The rows are grouped in 3 different ways at once. Each group adds its own fixed numbers to the row, and there is some noise. The rows also spread widely along 12 directions, which tell nothing about the answers.
Known rows, each followed by its group in each grouping:
[ -1  10  11   4  -7  11  10  -4  -2  -7  10   6   0  -9  -8   0   8  -2
  -3   2   5   5   4  -2   3 -12   8 -12 -11  11   8   5]	(0) Q_621 L
[  5  -1   4 -11  -4  -2  10   8  11  11   6   4   6  -1   6  13   8  -1
  -1   6   0   9   9  -9  -2  -7   5  16  -5  15   2  -2]	(3) Q_967 U
[ -3   3   7   3  -4 -27  -1 -12  -2   9  17  -8  15   7   1  -5   9  -7
  -4  -8 -15   3 -12  -6 -17   9  12  22   6  -1 -15  17]	(2) Q_72 G
[-10  11   9   7  -8  -6   5  -2  -5  -7   2   9 -13  11 -27   2   9  11
 -13   2  -6   1 -11  -2  10 -16   3  12  -9  -7   2  -2]	(4) Q_809 D
[-16  -7  -2   4   4   0   1  14  -6  -3  -5   4   1  -1  -6  -8   1  11
 -21   0   0  -5  12 -10  -5  -2   9  -3   2   0   0  -9]	(2) Q_72 U
[ -6 -14   8  -4  -8   3   9  16  21   6   5  -4  17 -17  17   2   4  -7
   0  15  -3  -6   4   0  -5  12  -4  10  -4   8 -12  -6]	(0) Q_809 G
[-12  -6 -21  13   6 -17 -20 -14   0  11  22   0  12  -9  12   6 -11  12
   1  -3   0 -11  25 -18  -7   3  23  -4   1   6  -6   8]	(3) Q_621 J
[ -5   0 -23  13  -5  -9   6  -7 -20  -8 -23   7   1  17  -5  19 -27  13
 -15 -33 -11  -1   3   1   2   9  -4  15   6 -14  -4  14]	(4) Q_967 W
[-17  -9  -1  23 -20 -28   8 -13   0  -4   8 -17  29  16 -18   5 -11   5
 -14 -22 -10  -9  -5 -16 -13   6  -1  14  11  -2 -13  14]	(1) Q_967 W
[  3   1  11   9 -17  -2  17  -2   9   8  27 -10  12 -12  -2  15   0 -16
   3   5  -2  12   6  -1 -12   6  10  -1  -9   5   5  12]	(1) Q_621 D
[ -8 -13 -21  18  -4 -13   3   4  -7  11  25  -2   1   0  11  22 -24   5
 -11   2  -2   4  23  -6 -14  18  18   1  -1 -18   7   3]	(1) Q_72 L
[-20  -7   0   4   4   2   9  21  -4   3   5   1   1 -10   7  -2   3  -6
 -22  12  -7   7  10  -3 -13   8  10  -6   8  -3  -4  -2]	(2) Q_621 J
[  0 -10  11  -7   3   8   6  21  -1   4   6   0   1 -16  18  11  -2 -15
 -18  23 -15   7   2   8   4  25   4   2   2 -19  -4  -5]	(0) Q_809 J
[-12   8   2  -2   7   7 -14   0 -23  -8 -14  22 -22   4  -4  -4   3   5
 -22  -1 -13 -10 -15   7  19 -10   4   9   6 -14  -6   3]	(3) Q_809 W
[  4  -5 -18   8   2 -10   0  -3   0  15   9  -1   3  -9  18  16 -20   1
   3  -8   0   1  22   1 -11  18  15   5 -12  -9   4  11]	(4) Q_621 U
[-15  -4   0  11 -20   8  15  -1  12 -13   5   5  24 -12  -9  20   4   2
   4  -1  -9   7  15 -11   9  -6   2   2   6  21 -10   1]	(1) Q_809 D
[-17  -1  -7  19  -4  -5  14   9   1  -1  -2   0 -14 -12   5   2  -6 -13
 -12   4 -14   3 -10  14 -15  18   8   7  -5 -19  -9  10]	(3) Q_621 L
[ -9  -1   2   9   0  11  -9  -3 -16  -5  11  10   7  -3 -10  12 -15   9
 -19  -5   3  -3  15  -8   9   0   7 -17   9   0   4   3]	(4) Q_72 J
[ -3  13  -6  -5   8  17  -6  -5 -17  -6 -10  23 -12 -14  10   1   4   0
  -3  -6  -4   4  15  13  13  -5  17  -7  -1   1   2  12]	(4) Q_809 G
[  3  10 -11 -16   6 -14  -5  -6 -13   9   4  19 -10  11  16   4  12   6
   5  -2  -9   5   6  -4   0 -14  13  31  -2   9   1  10]	(1) Q_809 L
[ -6   6   9  -5  10   8  -1   8 -12  -5 -12  12 -13 -12   4   1   7 -11
 -15   8 -21   3 -12  10   9  12   8   6   2 -13 -10   3]	(3) Q_621 J
[ -3   4 -19   8   0 -28  -2 -20  -6  -2 -11   2   5   8   2   4   1   8
   4 -22 -22  -1   1  -3  -1   2  13  25  -2  -3 -14  16]	(2) Q_809 W
[  1  -7   1  -1  -4 -19  19  15  -8   5  -6  -8  17  16   0   9 -13  -4
 -21 -15  -7   8  -4  -7 -22  20  -7  20  10 -10   1   4]	(2) Q_72 L
[-14   0  26   1  -9   6   4   5  13  -5 -10  -1  12 -16  -3 -23  16 -15
 -13   6  -9 -15 -20   2  -3   7  -6   6   6   7 -18   0]	(3) Q_809 L
[ -7   1  -8  28 -18 -12   9 -18  12  -6  -3  -4  -2   0 -22  10 -10   6
   7 -13  -5 -11 -13   2  -3  -6  -6  10 -20   2 -10  10]	(3) Q_621 W
[  0   1  12   1   2  -4  12  10  -6  -2 -10  -6   6   8 -20   4 -10   5
 -25  -6  -5  -8  -4  -8   5  13   0   0  -7 -21  10 -14]	(4) Q_621 W
[ 15   2  -1 -10  -4  -7  -1  -6   9  15  14   3  10   5   8  23  -2   2
   8  -1  -2   2   4 -10   6  -4   2  23  -6  12   1   3]	(3) Q_967 G
[-11  -2  -6  22  -7 -24  21  -1  15  -8  -9 -16  10   0 -22   2   1   6
  -2  -6 -15   0   3 -11 -14   8   6   5 -17  -7  -7  -6]	(2) Q_621 J
[ 11  13   0  -5  12   9 -21 -24 -22  -6   0  16   0  -7  -2  10  -4   5
  -7 -12 -11  -5  13  -4  28   2  22  -9   1  -6   4   5]	(2) Q_72 W
[ -9   3   1  -7   1  -6  -4  -4  -3 -14 -19  12  11  -3   0 -10  19   7
  -2  -8 -17  -2  -3  -9   6  -2  10  20   4  16 -20   5]	(0) Q_72 U
[-15  -5  13  14  -7  23  -1   9  -7  -7  -8   5  -6 -19  -4  -9  -4 -13
 -20   7  -1 -16  -8  16   0   7 -10 -11  -2  -6  -7   0]	(1) Q_72 J
[-14   1   3  22 -10   4  -7  -7  -3  -2  16   2  -8 -14 -15 -13   1   1
  -8   4   8 -17   7   1  -4 -11  14 -17 -10   1   3   4]	(1) Q_72 D
[ -8   1   8   8  -1   3   7   1  -2 -10 -18  -1   8  -4 -13   0  -4  -1
 -20  -8 -15  -7  -2  -2  11  16   5  -1   3 -13  -8  -2]	(4) Q_967 W

New rows. What belongs after each?
[ -2   9   7   0   6  -2 -12 -14 -16  -8   8  13   1  -6  -9   5   7   0
 -16   1 -17   2   1  -6  19   4  27  -4   7  -9  -2   5]	(3) Q_72 W
[  1   3 -13   1   7   0   9   3   9  -3 -20   4  -2  -9  -4   6   2   9
   6  -4  -7  -3  15  -5   3  -2   6   4 -22   5   0 -10]	(2) Q_621 J
[  2  15   1  -7   7  17  11   4 -18 -14 -24  17 -10  -2  -6   8   4   1
 -14  -9 -11  12   8   8  16   0  11  -4  -2  -9   7   1]	(4) Q_967 G
[  1  -9  -2  15 -14 -20  -1   2   3  14  12  -6 -10  14  -9  13 -20   3
  -6  -2   0 -14 -24   2 -14   4 -15  30 -11 -14  -3   5]	(3) Q_72 D
[ -2   9  14 -11   5   9   7   7   1  -5  -6  12  -2  -3  -8   5  12   2
  -8   8 -12   1  -6  -4  16   0   5  10  -7   0  -2 -11]	(4) Q_621 G
[-22  -7   1  13  -1  -2  -7  -3   6 -11  -7   2  12 -16  -3  -3   3   2
 -10   8 -23 -16   5  -5  12  15   9   4   3  -7 -21  -7]	(1) Q_809 J
[ -7   5 -15   7  -6   4  -3 -13 -11  -5  -7  20 -10   1   4  23  -9   5
   6 -11 -19  -4  -5   7  16  -6  -5  25  -4   3 -15  15]	(1) Q_621 W
[ 10   1   3  -1  -7   8 -10  -8  -6  11   3   6   5   3   4   7 -20   4
   0 -15  15 -17   5   5   2  -4 -11   3  -6   3   9   9]	(4) Q_809 G
[ 15   2  -1 -10  -3  -5   5   2   3  14  -6   4   2   6  12   8  -8  -3
   4 -11   3  -4  -3   3 -12   7 -10  28 -12   6   3   5]	(4) Q_72 L
[ -2 -12   0   8  -8  -2  -8   4   5  13   9  -8  11 -12  21  -2 -12 -10
  -4   0   4 -16   3   3  -9  14  -2   8   3   0 -10  12]	(0) Q_967 D
[ 11  -5  13   1 -15  16   2  -2  11  11  20   0  10 -16   5  17  -7 -13
   7   9   7  -7   7   4   0   1  -8   0 -12  14   3   1]	(1) Q_72 J
[  3  -6  -8  13  -5 -25  -2  -8   8   9  -7 -19  23  -1   6  -4 -11  -2
  -1 -17  -8 -22   8  -9 -14  26   7  16  -4 -10 -10   6]	(1) Q_967 D
[-13  -5 -28  15   2   2  -4   3   2  -5 -11  16  -8  -4   3  35 -24  18
   2  -5 -18  -6   9  -2  20  10  -3  23  -6 -10 -15  -4]	(4) Q_621 D
[ -7  -3 -12   1   1  -9 -14   8 -13  17   1  12 -21  23   7   3 -12  16
 -13  -6   8 -20  -8  -2  -3 -16 -14  33  -2   1   0   5]	(4) Q_967 D
[ 13   7 -24   7   4  -9   5 -13   1   4   2   7 -15  -3   4  21   1   7
  14   1 -10   6  24   0   6  -4  24   8 -28  -5   8   1]	(1) Q_967 J
[ 20   6  -6   1 -10  -3   1 -16  -2   8   2   2  -1  12 -11  20 -15  12
   9 -14   9 -10   9  -3   5 -17  -7   8 -26   3  17   1]	(1) Q_809 J
[-20 -10  -5  18  -1   7  -5   5  -1 -16 -17   5  14  -7 -11  15 -17  13
 -18  -5 -19 -12   7 -10  23  15  -2   2  13 -13 -17 -11]	(2) Q_809 D
[ 22   3   5 -16   2   0   0  -5   7   9   1   2  18  -3   1  11   1   4
   5  -6   3  -5  16 -14   7   0   7   3 -14  14   9  -8]	(2) Q_72 W
[-24   7  -3   5   3   8  -3   2 -23  -9 -10  17  -8  -7   6 -20   4  -3
 -21 -10  -3   0   6   8  -5  -3  12  -7  17   0  -5  17]	(4) Q_809 L
[-10   1  -4   9   1   3   2   2 -11  -8  -1  12 -10   6 -18  13  -5  16
 -18   1  -8  -2   5  -5  19 -10   6  -3  -4 -15   5  -9]	(2) Q_809 W
[ -1   6  16   5 -12  13  -5 -16  -8  -7   7   8  18   3 -18  15  -8   3
  -5 -12  -3  -8  -2 -10  17 -11 -11   0   4  14  -4   5]	(1) Q_621 J
[-23  -7   3   5  -2  12   8  15   2  -8   0   6   8 -21   2  -2  12  -4
 -14  16 -10   1  18  -4   2   2  13 -11   6   5  -6  -7]	(1) Q_809 J
[ -3  15  -2   2   0  -9  -6 -11 -14   2  -4  15 -21   6   3   5   4  -4
  -1  -9 -20   2 -25  13   3   0   2  35  -2  -8 -15  22]	(4) Q_621 D
[-11  -7 -35  16   0  -5  -3  -3  -2   6  11  10  -5   3   7  26 -24  22
   5  -8   7  -2  29 -10  -5  -9   5   4  -8   8   4   4]	(4) Q_621 J
[ -6   8  14  -9   4  -8  -9  -5 -10  -1  -8   5   2  13 -17 -17  13  13
 -14  -7  -4 -19  -8 -15   7 -16   3  15  -6   5  -1  -7]	(1) Q_621 U
[ -7   8 -11   8   5   5  -6 -17 -12 -25 -17  17   0  -8  -4  13  -2  14
  -4  -8 -23   0  10  -4  31   5  17   2   0 -12 -10   1]	(0) Q_809 L
[-13 -12   0   6  -9  14   3  23   0   8   4   2   2 -11   8   6 -14  -3
 -17   5  14  -8  10   5  -9  -1  -8  -9   4   3   6   0]	(3) Q_809 D
[ -1  -6 -10  12  -7 -30  -4 -15   0   6   5 -11  20  12  -4  11 -16  11
  -1 -20 -10 -11   2 -15  -9  12   4  23  -5  -8  -7   7]	(1) Q_621 U
[-14  -3   9   9  -3  20   5  11 -10  -1  19   6   2 -21   6  16 -10 -12
 -18  14  -9   8  12   6   6  15  13 -17   7 -14   2   1]	(1) Q_621 G
[-14   2   9   5   0   5  -9  -9   9 -12  -4   7  13  -3 -17   0  10  14
  -7   2 -15 -15   2 -19  26  -7   4   6   2  10 -18 -13]	(2) Q_967 G
[-11  -9   8  -1 -12   4  20  23  12  -3  -2   5  -5  -1  -4   7  10  -3
  -8  18  -6   3 -15   1  -3  -6 -14  20 -10   9  -9  -9]	(0) Q_72 W
[  3   7   6 -17   8  -3  -3   5 -28   7  -3  11  -2  12   9   1  -1  -4
 -20 -11  -7  -1  -5   0   0   2   5  13   8  -7   6   9]	(1) Q_621 W
[ -1   8  10  -4  11   2 -19  -6 -12  -1  -7   9  -7   3  -7 -11   2  13
 -19  -4  -2 -19   4  -8  19  -4  12   1  -1  -8   0  -5]	(4) Q_967 U
[ -4 -13   1   0 -10 -15  -2  10  14  27  38  -6  12  -2  16   7  -2  -3
   1  12  10  -2   8 -11 -23   2   4  20  -1  16  -1   6]	(4) Q_72 D
[ -9  -4  11   1  -6  -4   3   1   8  -5  -9  -3  22  -6  -2   7   1  -5
  -4  -1 -24 -10 -10  -8   7  19  -7  22   3   2 -21  -3]	(1) Q_621 J
[  3   7  11   7   7  -2  -3  -7  -4   0   8  -4   3 -14  -3   3  -7  -9
 -16   4 -13  -4   3  -2   6  26  23 -12  -3 -26   3   0]	(3) Q_621 L
[ -2  -1   6  -3   3   8   6   7   3  -5   4   4  20 -19   3  18   3  -3
 -11   8 -14  13  23 -11  15  14  20 -10   9  -3   0  -9]	(2) Q_809 D
[ -1   1 -13   5   4 -18 -15 -14 -11   9  14   3  -6 -11  26  -6   5  -9
   4  -1 -11   0   3   7 -16   9  22  12  -1  -1 -14  27]	(0) Q_72 J
[-24 -12   1  13   2  11 -14  12  -5  -5 -13   4 -10 -16  12 -18  -5  -1
 -22   8  -5 -26  -3   8   4  11  -1   0   5 -11 -19   1]	(0) Q_967 U
[ -8  -4  23   5  -8   0  -4   1  -6  -1   2  -8   8  -1 -13 -31   3  -4
 -22  -3  13 -24 -13  -1 -11  -4  -2 -11  -2   3   1   2]	(0) Q_72 W
[-14  -2   4  -8   1  -1  -5  10   1  -5  -6  17 -11  11  -1   0  18  11
 -10  14 -14  -9 -16  -9  18 -17  -8  34   1  12 -18  -9]	(0) Q_967 W
[ -6  -4 -13  -4   7   6 -18   4 -22  13   6  13   8  -2  28  15 -20  -2
 -10 -15  -3  -2  13  -1  -2   7  -1  10  22   6  -7  18]	(2) Q_621 D
[ -1  -4  23  -1   2   5   4  14   2   6  11  -5   4  -8  -6  -9   0  -6
 -24  14   3 -10   2  -6  -3  12   5  -9  -4 -11   9 -15]	(2) Q_72 L
[  2  -4   3   2  -5  24   1  19   2   9  -2  11 -18 -12   1   5 -10  -3
  -8   9  18 -13   0  12  -1 -10 -13  -1 -17   4  12  -6]	(3) Q_72 D
[-18   3  15   3  -3   0  -1  10   6  -2   8   7  -6   6 -22  -7  17  11
 -13  13  -2 -12 -13 -16   8 -23  -6  13  -5  11  -6 -14]	(2) Q_621 D
[ -9   2  13   0   2   3  11  16  -5  -4 -16  -1  -8  -9  -8 -25  17 -11
 -20   7  -5  -8  -7   7 -14   5   7  -5 -10  -7   1  -6]	(1) Q_72 J
[-12   0  -1   8   0  -4 -27 -15 -13   5  14  10  -1  -8  12 -10   1  -6
  -6  -4  -4 -13  -6   2  -6  -3   8   6  16   9 -18  25]	(3) Q_72 J
[-22   0 -22   8   6 -16 -14 -11 -13 -13 -10  17   1  10   5   8  -4  18
  -6 -13 -27  -5  -7 -10  11   3   4  33  13  -2 -27  11]	(0) Q_621 L
[  1   7   8   5 -12   0   0 -15   9  -7   1   0  20  -7 -19  -1   8   5
   3 -11   5  -6   9 -14   4 -14   7  -7  -6  19   2   3]	(3) Q_809 D
[-16  -7  -8  19  -3   6  -7   6  -7   7   7   4 -16  -2   0   1 -18   5
 -12   0   7 -17   0   6 -10  -8 -10  -2  -6  -3  -3   4]	(2) Q_621 J
[-15  -3 -30   9  -4  -6   1   9  -7   9   6  15 -20  11   7  14  -8  18
   2  -3   7  -4  14  -2 -12 -24   1  19 -13  10   4   5]	(1) Q_621 D
[ -2  -1  -3   2  -1  -5 -21  -6 -18  17  23   9  -4  14   9  13 -18   6
 -11  -7   5 -10  -7  -5  -2  -9  -7  15   9   3  -1  16]	(3) Q_621 J
[-15  -2  17   5  -5   7  -9   0 -11  -3  16   2   6  -1  -5 -10   3   0
 -24   4   4  -9   0  -6   4  -8   6 -12  13   1  -3   5]	(0) Q_967 G
[ -7  12 -15  -2   3   9   8  -5 -14 -15 -21  22  -4  -3  -2   5  10   8
  -2 -16  -8  13  18   2  10 -18  15  -3   1  12   2   9]	(2) Q_809 W
[ -2 -13 -18  13   6   3  -6   4  -5   8  14  -1   9 -14   9  17 -26  11
 -12  -1   9  -7  41 -10  -1  13  21 -25  -4 -10  13  -7]	(2) Q_72 W
[-23  -3  -5  24  -9  17   2  -7  -1 -12   9   4   9 -30   1   6  -7  -8
  -4   1  -8   0  21   4   1   7  15 -24   3   6 -10  11]	(1) Q_621 J
[ 19   3   0 -15   0 -16   6  -4  -2   5 -12  -1  15  17   1  12   0   7
  -2 -13  -7  -2   0 -13   6   1   1  24  -9   1   3  -1]	(0) Q_967 W
[-20  -7  -2   2   2  -8   3  14 -12   7  13   1   8  -6  20   4   0 -11
 -19   6 -18   7   4   0 -13  19  17   9  17 -10 -10   9]	(1) Q_621 G
[-30  -8 -29  16   2 -15   7  17 -12  -5  -8  11 -15   1   9   6  -2   7
 -16  -2 -21  10   2   2 -15   6  10  21  10 -10 -16   8]	(2) Q_72 D
[ -3  -2   3  -7 -11  21  -5   0 -10   8   9  17   9  -2  14  14 -12  -2
  -4 -11  14  -2  11   4   4 -16 -13   0  13  25   2  16]	(4) Q_809 W
[ -7  -3  17  -4  -5  -1  -1   7   8   4   2   2  -1  -2  -6  -7  13  -1
  -9  16  -4 -16 -10  -3   5  -6  -5  15  -9   3  -6 -12]	(1) Q_809 J
[  2  -4  -2  -2   1 -16   6  14 -17  17  11  -8  -3   8  15   4  -7 -12
 -21   1  -5   6   6   3 -21  14  10   8   4 -19   9  10]	(1) Q_967 J
[  2  -1   9   6 -16  -4  11   1  -7  12  26  -4   7  12  -3  19 -15  -5
 -10  -4   7   5   0  -4 -12  -1  -7   6  -3  -3  12   8]	(1) Q_621 L
[ -2   8 -18   7  -1 -27   6 -16   0   1  -5   1  -1   4  -2   1   6   5
   7 -17 -12   2   0  -5 -13  -3  18  19 -13   3  -5  16]	(3) Q_621 W
[-19 -11 -22   6  -5 -12 -11  -4  12   2  -2  15   5   4   8  15  -4  19
   8  -3 -11 -16   0 -12   9 -12  -8  35   3  18 -23   0]	(3) Q_809 W
[-15  -9  -7  11   0  -8 -22  -4 -19   6   7   7  -3   0  18   8 -18  -1
 -16  -3 -19 -16  -6   6   3  16  -1  19  18 -18 -19  14]	(1) Q_809 J
[ -5  -6  -6   7  -3 -14  13   8 -10   4   5  -8  20  12  -4  17 -20   8
 -21 -12  -4   3  15 -17 -10  17   6   3   4 -17  11  -5]	(1) Q_621 L
[ -3  -3   6   1  -1   4 -17  -8  -1   9  -1   4   9 -15  19  -9  -7  -7
  -3  -8  -1 -20   2   7  -1  11  -1   8   5   3 -13  15]	(4) Q_809 U
[  4   6   3  -3   0   7   1  -4  -8  -8 -17  11   1  -4  -3  13   0   0
  -5  -3 -18  -2   0   4  18   6  -1  10  -5  -8  -5  -1]	(1) Q_809 J
[-14  -4   1  13  -7 -16  -5  -4  -1   3   7  -5   8  15 -11  -2  -2   8
 -14  -8  -6 -12  -7 -14  -6  -8  -7  16   7   4 -13   4]	(2) Q_967 J
[ -3   2  12  -2   5  -3  -5   4   4  13  27   1  -7 -10   2   1   9  -3
  -7  22  -4  -4  -1  -5   3   1  19   0 -10  -7   4  -7]	(3) Q_621 G
[ -6   0   7  -2   3  20   9  14   1   2  15   9   3 -18  13  24  -1 -11
 -10  16 -12  16  14   2  10  11  12  -7   4  -2  -1  -4]	(2) Q_621 G
[-12   3   6  11  -3 -14   2   0  -9   4  13  -4  -2  -3   1   0   0 -12
 -15  -1 -16   5 -11   3 -10  17  13  11   7 -16 -10  17]	(4) Q_621 D
[-12  -6 -17  11  -5  -8  -4  -2  -4   5   4  10  -8   5   6  17 -11  14
  -2  -4  -7  -1   7   0   2  -8  -1  21  -1  -1  -8   6]	(2) Q_809 U
[ -4  14  -8  12   0   6  -5 -19 -10 -16  -7  15  -4  -9 -16  11   0  13
  -1 -11  -9   1  16  -3  23  -9  20  -8  -7  -5   1   7]	(4) Q_809 D
